The rows come from 5 hidden closed curves, with some noise, and rows from the same curve form a group. Each curve winds through 8 dimensions. The rows are also pushed far along 5 directions, which tell nothing about the answers.
In the rows, 128 means zero.
Some rows, each with its group after it:
[129 137  88 153  75 157 137 128 126 151 168 107 165 130  60 128 129 141
 120 138] -> (0)
[140 172 180 137 144  99 157 164 133 161  94 106 114 129 102 103 106 143
 136 138] -> (1)
[121  93 114 129 128 148 116 122 142 114 163 141 114 147 155 160 134 132
 121 121] -> (2)
[127 107 147 114 174 134 105 118 121  98 163 142  81 158 140 171 124  90
  96 110] -> (4)
[ 95 147 149  97 103 120 129 153 103 136 100 111  95 179 128 151 130 165
 102 111] -> (1)
[135 115  62 152 116 132 114  99 108 101 140 148 152 122  88 110 136 194
 136 146] -> (3)
[134 136 199 146 157  71 149 139 116 168  84 132 128 153 116  33 133 166
 143 161] -> (0)
[145 158 145 146 127 121 136 115 145 131 147 112 103 121 103 163  99  66
 137  94] -> (2)
[130 111 120 157 129  98 114  70 138 125 115 148 125  82 138 154  99  73
 116 138] -> (0)
[143 139 111 127 112 118 129 131 131 142 158 139 136 149 106 133 120  95
 131 118] -> (2)
[184 123  70 136 179 130 116 114 133  96 174 167 129 124  67 144 141 154
 126 176] -> (1)
[124 156 170 121  82 146 133 176 118 165  76  84 114 140 147 100 134 152
 119 101] -> (4)
[164 103 105 102 145 114 102 133  88 102 125 155  98 187  85 103 175 230
  97 157] -> (1)
[101 133 241 119 143  89 134 149 118 156  68 118  85 157 200  89 114  95
 133 107] -> (1)
[101 131 115 115 107 139 121 126 129 133 187 123 115 185 128 168 103 128
 128  76] -> (3)
[ 90  80 132 102  78 141 105  95 116 127  86 130 120 128 183 149 153 163
 111 147] -> (3)
[143 131 190 144 208 117 117 138 128 135  90 143 101 136 146  73 132 149
 133 151] -> (4)
[ 95 134 123 118  78 140 127 136 118 140  99 110 138 144 156 118 145 143
 138  94] -> (2)
[110 182 124 114 128 143 132 178 124 168 148 108 130 186 129 118 114 142
 113  82] -> (3)
[104 135  97 138  73 161 118 112 137 154 153 119 155 138 104 151 113 116
 128 120] -> (1)
[107 173 116 165 102 165 148 154 136 150 171  91 146 151  74 134 118 103
 136  92] -> (4)
[119 127 155 148 132 159 138 132 178 147 180 115 110 124 159 190  90  45
 135  98] -> (2)
[ 97 126 136 149  92 141 130 112 148 145  72 108 163  65 163 103 129  96
 151 100] -> (3)
[156 147 180 135 187 101 146 148 137 168 102 127 130 141 139  42 140 163
 151 145] -> (4)
[ 95 137 134  97 126 125 142 138 125 150  87 110 156 124 160 102 154 161
 122 141] -> (1)
[173 141 133 196 176 121 142 105 172 140 130 143 161  41 126  94  89  77
 174 169] -> (0)
[117 135  83 141 123 119 143 104 137 114 168 133 154 115  91 160 121  85
 136 118] -> (4)
[143 146 144 150 157  78 164 123 136 144 148 120 143 122  86  97 124  86
 139 117] -> (1)
[117 129 118 102 149 132 128 125 127 108 169 146 105 162 121 201 126 105
 110 159] -> (3)
[123 133 126  79 135 113 136 154 101 130 170 118 111 210  96 138 161 142
  90 106] -> (1)
[147  95 119 208 132 135 136  88 184 133 132 135 160  28 148 118 102  48
 161 127] -> (2)
[109 150 143 159  83 177 130 146 128 158 101  86 147 108 120  99 127 157
 133 131] -> (0)
[150 121 113 160 157 141 133 110 146 101 141 143 148  67 130 134 122  84
 149 170] -> (4)
[101 122 175  96 128 101 123 130 115 132  85 126  84 155 166 154 120 139
 104 125] -> (1)
[114 156 176 115 124 119 134 170 116 162 101 108 117 178 147  64 120 197
 149  79] -> (3)
[193 137 164 138 206  43 148 126 135 120 144 176  98 139  81 116 108  82
 146 168] -> (4)
[136 107 147 103 149  83 134 122 102 117  70 133 128 111 156  75 162 168
 118 147] -> (2)
[ 82  99 169  94 142 116 119  98 134 124 108 122 103 128 229 146 110 131
 127  88] -> (2)
[141 127 115 145 148 141 127 108 158 123 160 149 134  93 141 169  97  78
 143 161] -> (0)
[118  93 138 149 109 118 126  83 142 141 142 134 140 104 133 142 112  81
 122 144] -> (0)
[ 97 109 178 130 105 105 148 118 153 161 132 126 136 117 159 142  96  59
 135 131] -> (0)
[120 109 131 147  94 149 115 108 180 150 162 134 124 109 156 192  85  20
 133  90] -> (0)
[109 140 155 142 142 106 125 132 116 144 101 137 122 159 138  81 115 186
 144 129] -> (3)
[149 133 109 160 142 130 144 141 144 128 193 134 126 162  81 129 130 117
 143 110] -> (2)
[141 125  62 131 120 157 104 105 129 115 147 149 170 107 107 122 133 154
 142 152] -> (1)
[108  92  69 130 100 124 118  77 118  92  93 138 169  59 152 127 149 132
 128 141] -> (4)
[153  96  25 147  71 173  95  97 140 102 166 153 156  99  83 178 142 122
 119 143] -> (0)
[153 105 106 111 157  93 119 101 109  86 149 164  88 148  92 184 136 146
  99 176] -> (1)
[138 154 113 172 145 135 126 122 148 132 103 140 140  94 124 118 120 108
 150 141] -> (3)
[124 174 129 128 110 177 144 192 127 149 128  90 162 127 119  82 129 160
 151 108] -> (4)
[133  98 134 100 165 117 102 102 137 120 130 164 117 135 174 137 126 137
 128 148] -> (1)
[131 131  96  94  75 138 125 136 130 131 156 123 124 141 117 196 119 104
 106 115] -> (4)
[138  89  70 114 147 141  90 103  89  61 119 169 141 111 101 119 156 206
 120 179] -> (3)
[160 148 146 109 175 113 138 161 132 116 180 142  86 171 106 177 108  89
 114 129] -> (2)
[ 92  78 102  77 105 159  83  98 126 118 105 139 132 111 201 169 137 146
  91 124] -> (4)
[130 128 157 165 199  52 154  98 141 121 124 159 125 105 120 113  96  84
 147 152] -> (2)
[145 102  75 146  98 131 142  85 135 102 171 127 159  80  73 157 132 113
 133 147] -> (3)
[ 90 133 165 100  83 165 117 159 126 148 107  99 107 154 135 166 122 123
 102 112] -> (3)
[150 123 193 140 192  51 131 121 131 144  35 173 118 104 166  58 128 137
 151 199] -> (0)
[144  98 114 145 128 120 134  91 144 115 132 143 138  81 131 157 142  67
 121 175] -> (2)
[153 127 105 119 194  87 120 105 115  90 152 176 103 169 116 132 138 149
 137 143] -> (0)
[154 166 127 152 175 142 127 148 159 142 165 140 117 140 121 147 101  79
 139 120] -> (3)
[147 147  79 156 150 129 128 124 119 107 201 153 124 177  39 147 118 163
 132 151] -> (3)
[171 121 171 157 188  83 139  83 140 141  91 132 135  70 129  54 130 138
 154 160] -> (2)
[162 115  98 153 144 102 131  97 139 102 169 154 142  84 105 138  96  88
 146 135] -> (0)
[125 105 155  71 122 133 117 164 110 139 157 138 103 215 143 116 145 180
 117 121] -> (0)
[179 166 120 146 175 126 144 163 129 140 184 141 135 174  55  83 125 174
 153 149] -> (0)
[108 111 170 124 166  53 138  89 125 114 128 153  88 151 145 153 111  71
 125 117] -> (1)
[101 166 120 148  80 171 126 156 130 173  73  97 170 112 112  93 142 148
 126 139] -> (1)
[107 124 164  97 116 124 130 166 105 147  84 123 110 174 156 109 158 177
 105 152] -> (2)
[156 133 100 123 149 122 132 130 100  86 143 141 107 150  84 144 164 159
 114 168] -> (4)
[ 98 171 137 152 110 157 153 123 179 178 185  98 156 116 139 166  69  50
 163  87] -> (2)
[109 133 167  90 120 121 110 159 114 126 117 138  76 191 165 155 112 134
 122  89] -> (4)
[135 166  82 151  92 208 134 162 152 160 200  95 171 126  53 157 105 121
 123 132] -> (3)
[131 157 176 128 145 134 137 161 146 173 136 115 129 154 152  91 101 139
 153 114] -> (0)
[109 149 160 128 150  85 149 133 118 139  79 122 141 119 149  68 130 137
 152 112] -> (4)
[139 105 147 101 136  88 124 109 138 122 132 156  99 130 156 176 107  73
 120 137] -> (4)
[142 119  77 157 131 136 123  79 137  90 155 158 156  72 112 163 111  90
 153 180] -> (1)
[172 138 120 161 197 112 119 117 145 125 119 161 136  95 134  93 122 108
 142 156] -> (3)
[153 115  79  97 115 154 103 124 118 109 178 142 118 168 122 151 142 159
 122 109] -> (2)

New rows. What belongs after each?
[120 111 124 101 174 109 133 101 136  99 205 140  96 169 142 185 113 105
 124  94] -> (2)
[ 72 116 106 116  80 131 119 115 111 124  70 124 151 105 173 131 130 166
 120 132] -> (2)
[141 167  75 165 110 136 164 150 131 140 165  97 180 104  35 106 125 142
 131 118] -> (2)
[186 151 110 196 151 142 142 140 172 137 150 128 159  48  87 112  89  81
 153 138] -> (2)
[ 94 106 159  85 108 131 128 131 131 138 139 125  95 169 181 189 133  84
  97 129] -> (2)
[ 96 110 119 106 121 157  92 109 143 120 131 148 101 145 205 201 118  91
 111 116] -> (3)
[109 140 167 103 139 102 161 156 127 131 169 131 115 177 120 150 103 107
 140 137] -> (0)
[119 103 145 141 112 149 110 107 156 148 157 136 120 122 137 176 101  54
 111 138] -> (4)
[120 123 180 166 143 110 149 114 180 158 158 124 118 117 166 138  91  19
 158  76] -> (2)
[109 180 108 118  74 170 128 148 128 166 143  91 147 147  97 155 102 149
 123 111] -> (2)
[112 138 176  81 120  87 138 144 119 157  72 118 105 156 178 117 134 148
 120 119] -> (4)
[174 125 109 173 137 152 126 114 168 140 162 138 141  94  83 140 125  78
 140 157] -> (3)
[115 128  56 139  78 152 117 124 108 126  89 134 193 101  90  81 158 218
 142 170] -> (4)
[188 171 115 143 203 106 142 150 134 133 173 156 134 162  43  85 128 167
 156 161] -> (1)
[104 168 134 150 104 164 108 166 119 156  97 112 130 151 102 106 110 163
 121 108] -> (3)
[ 83 129 134 155  85 146 120 108 147 152  49 108 165  60 192 102 125 103
 149 102] -> (3)
[145 151 171 155 129 148 143 144 148 157  69  95 139  70 156  79 133 133
 157 139] -> (2)
[100 112 112 115 130 114 105  96 123 118 142 149 108 142 173 186  99  91
  91 114] -> (3)
[112 113 115 147 111 128 103  95 118 135  68 148 155  98 139  91 144 149
 133 172] -> (1)
[123 149 144 160 145 107 138 125 135 143 136 132 130 144 112  96  99 139
 154 111] -> (3)
[ 87 103 108  75  90 165  83 127 100 118 100 134 125 158 181 150 162 138
  90 114] -> (1)
[ 87 109 117 130  86 136 115 104 135 144  73 134 173  86 172 109 125 144
 143 144] -> (4)
[104 147 118  63  93 136 105 143  87 134 116 129 110 204 134 149 138 195
 105 131] -> (2)
[116  96  88 161  72 184 105  88 127 113 113 114 156  63 134 145 135 137
 119 159] -> (0)
[158 139 137 129 199  60 162 132 119 116 177 147 112 171  64 109 131 125
 124 134] -> (2)
[139  97 135 141 162  81 128  91 130 106 134 165 108 138 145 122 141  96
 145 130] -> (2)
[118  78 123  92 149  99  98  90 106  91 152 170  89 181 166 149 132 161
 119 115] -> (3)
[156 147 160 143 182  74 153 122 156 152 152 138 111 137 118 132 117  35
 126 118] -> (3)
[109 174  80 109  66 198 152 185 145 142 194  84 155 149 110 192 123  94
 130  85] -> (2)
[115  81 134 124 111 104 125  92 125 128 135 148 135 125 138 137 127 107
 119 162] -> (0)
[143 190 106 160 142 124 142 166 121 160 117 114 159 134  83  67 121 161
 133 118] -> (3)
[101 146 138 138  84 134 138 138 132 154  91 101 145 121 153 104 133 120
 150  93] -> (2)
[161 131  56 127 120 130 128 123 112 118 137 132 152 128  74 121 174 154
 104 153] -> (3)
[ 96 101 187 108 166 104 135 112 128 125 105 141 117 138 209 103 138 127
 152 139] -> (0)
[183 125 103 138 149 114 118 139 104 117 122 144 119 150  53  81 162 209
 115 160] -> (1)
[136  91 104 125  97 166  99 106 135 125 120 136 131 115 138 152 154 145
 115 163] -> (3)
[105 152 196 119 141 124 140 152 160 172 104 120 117 127 196 137  88  84
 148 126] -> (0)
[141 123 145 163 143 142 123 121 144 153  80 129 171  56 135  61 123 141
 142 180] -> (3)
[158  71  85 164 161 132 115  83 149  85 176 169 121  96 124 165 133 100
 129 162] -> (2)
[142 143 135 128 129 119 124 131 139 130 173 132  76 175 113 200 103  70
 106  96] -> (3)
[134 164 201 143 152  95 148 165 112 149  98 120 104 160 120  70 121 119
 146 123] -> (1)
[115 166 176 144 105 138 157 185 137 183  75  89 145 121 133  82 130 136
 133 136] -> (2)
[177 159 106 164 115 138 159 150 127 131 122  97 172  66  41  71 130 176
 156 156] -> (3)
[131  86 140 128 150 104 117 123 119 114 110 160 107 137 142 131 143 144
 102 174] -> (2)
[120 115 215 131 132 117 117 137 139 171  76 129 108 130 181  92 111 106
 126 136] -> (4)
[141 160 174 103 149 127 129 195 120 163 121 118 106 201 140  65 126 197
 138  91] -> (2)
[139  76 107 109 123 146 106  97 146 116 202 156 122 138 151 185 112  86
 117 129] -> (0)
[125 125 108 142 123 114 140 109 136 116  75 132 165  50 146 112 139 105
 147 154] -> (0)
[147  55  93 144 163 114 105  74 137  78 169 181 112 121 144 155 146 116
 124 154] -> (2)
[114  69  80 146  88 148 110  62 159 103 172 144 139  82 169 202 121  37
 127 104] -> (2)
[ 95 120 147 125  62 162 105 134 144 140  88 113 123  93 198 163  92  88
 134  82] -> (4)
[144 170 196 140 197  77 150 120 151 132 159 133  70 158 113 164  77  53
 148  97] -> (2)
[113 143 135 133  90 160 124 156 135 149 127  97 118 143 133 140 121 114
 117  66] -> (1)
[127 146  59 131 107 142 115 127 106 113 157 133 136 145  87 167 119 150
  94 131] -> (3)
[135 175 150 158 102 140 143 128 161 157 150  88 117 107 105 168  83  42
 141  70] -> (2)
[119 137 169 125 185  96 146 116 147 128 158 127  99 144 154 145  93 101
 145  93] -> (2)
[130 131 124 152 105 146 132 164 130 151 126 114 137 137  93 115 129 155
 109 136] -> (2)
[131 165  41 139  85 188 132 141 122 107 189 120 165 128  57 173 125 138
 141 149] -> (1)
[124 102  89 115 130 127 127 107 118  95 210 145 126 174 104 160 135 129
 132 119] -> (0)
[153 143  53 144  64 175 121 122 127 117 183 103 138 122  45 179 134 119
 110 100] -> (2)
[117 156 172 174 157 100 149 119 164 161 171 129 119 139 125 137  61  57
 159  90] -> (3)
[ 90  85 161 109  86 158  99 106 135 126  71 120 116  83 189 170 122  93
 105 134] -> (3)
[ 97 104  71 122  41 177 111 120 117 124 103 109 161 108 158 126 161 166
 125 103] -> (2)
[126 107 110  72  91 125 108 136 109 116 130 145 110 163 140 171 135 149
 103 138] -> (4)
[152  98 103 122 141 137 114 105 127 123 129 140 144 116 142 102 159 168
 123 156] -> (4)
[ 71 112 114 106  27 176 115 140  96 113  75  93 138 107 166 149 137 176
 113 113] -> (0)
[107  97  81 123  98 161 114  89 145 123 111 124 168  57 156 174 149  88
  98 163] -> (1)
[124 176 172 140 166 121 149 171 146 159 121 115 106 167 118 118 115 127
 142 108] -> (1)
[115 157 144 137  87 154 137 155 128 144 161  99 121 152 111 156 104  74
 127  90] -> (1)
[119 156 204  87 162 100 127 131 135 152 132 135  79 195 197 133 102  91
 158  87] -> (2)
[180 137  53 180 126 158 125  94 145 128 151 120 171  64  58 123 150 106
 118 153] -> (0)
[150  83 123 116 153 124  98 104 134 107 148 162 108 125 174 143 120 122
 123 128] -> (2)
[154 119 115 102 150 132 122 139 129 125 220 153 109 205  95 155 127 139
 124 128] -> (0)
[130 120 100 101 108 116 139 153  85 110 130 143 145 170  72 100 167 220
 125 189] -> (0)
[139  87 165 129 179  63 120 116 126 127 101 182 120 134 184  74 126 120
 138 152] -> (2)
[130 114 131  96 124 163 121 116 142 115 169 118  93 147 157 205 136  96
 113 122] -> (2)
[119 146 155 169 107 141 144 123 151 173 156  99 143 122 103 127  95  80
 133 113] -> (0)
[147 140 165 135 162  81 136 125 112 117 151 152 103 165 109 107 107 105
 151 131] -> (1)
[134  99 167  88 142 116  98 128 116 113 113 151  66 174 184 146 126 157
 115 108] -> (3)
[118 114 102 139 121 144 132 139 159 125 170 144 144 112 155 176 102  63
 130 131] -> (2)
[115 186 134 136 134 142 152 143 152 163 181 111 140 164 106 142  94 110
 161 106] -> (2)
[160 143 117 120 158 117 133 139 121 145 150 134 126 182  75 103 169 151
 111 146] -> (0)
[159 128  96  97 126 150 126 117 111 116 174 113 121 161  82 138 167 180
 112 133] -> (2)
[127 133 119 144 106 135 137 104 151 136 139 122 152  73 130 158  88  99
 147 149] -> (1)
[ 91  77 136  57 141 114  90 100 107 115 112 145  90 171 197 168 148 150
  75 112] -> (4)
[ 99 129 119 127  88 179 123 119 171 147 151 116 144  84 185 202  83  57
 133 123] -> (0)
[162  97  85 130 113 139 121 105 111  85 121 134 149  64  95 126 143 177
 126 179] -> (3)
[140 121 118 150 101 134 117 117 124 152  87 123 160  95 114  70 135 183
 134 150] -> (1)
[110  78 102  76 156 128  82  99 100  86  78 177 120 133 183 137 162 207
 106 184] -> (4)
[ 76  98 184  89  97 105 132 112 122 150  93 114 110 152 198 131 129 137
 124 107] -> (3)
[156 152 169 154 189 109 144 133 161 152 165 142 122 130 131 113  86  86
 161 136] -> (0)
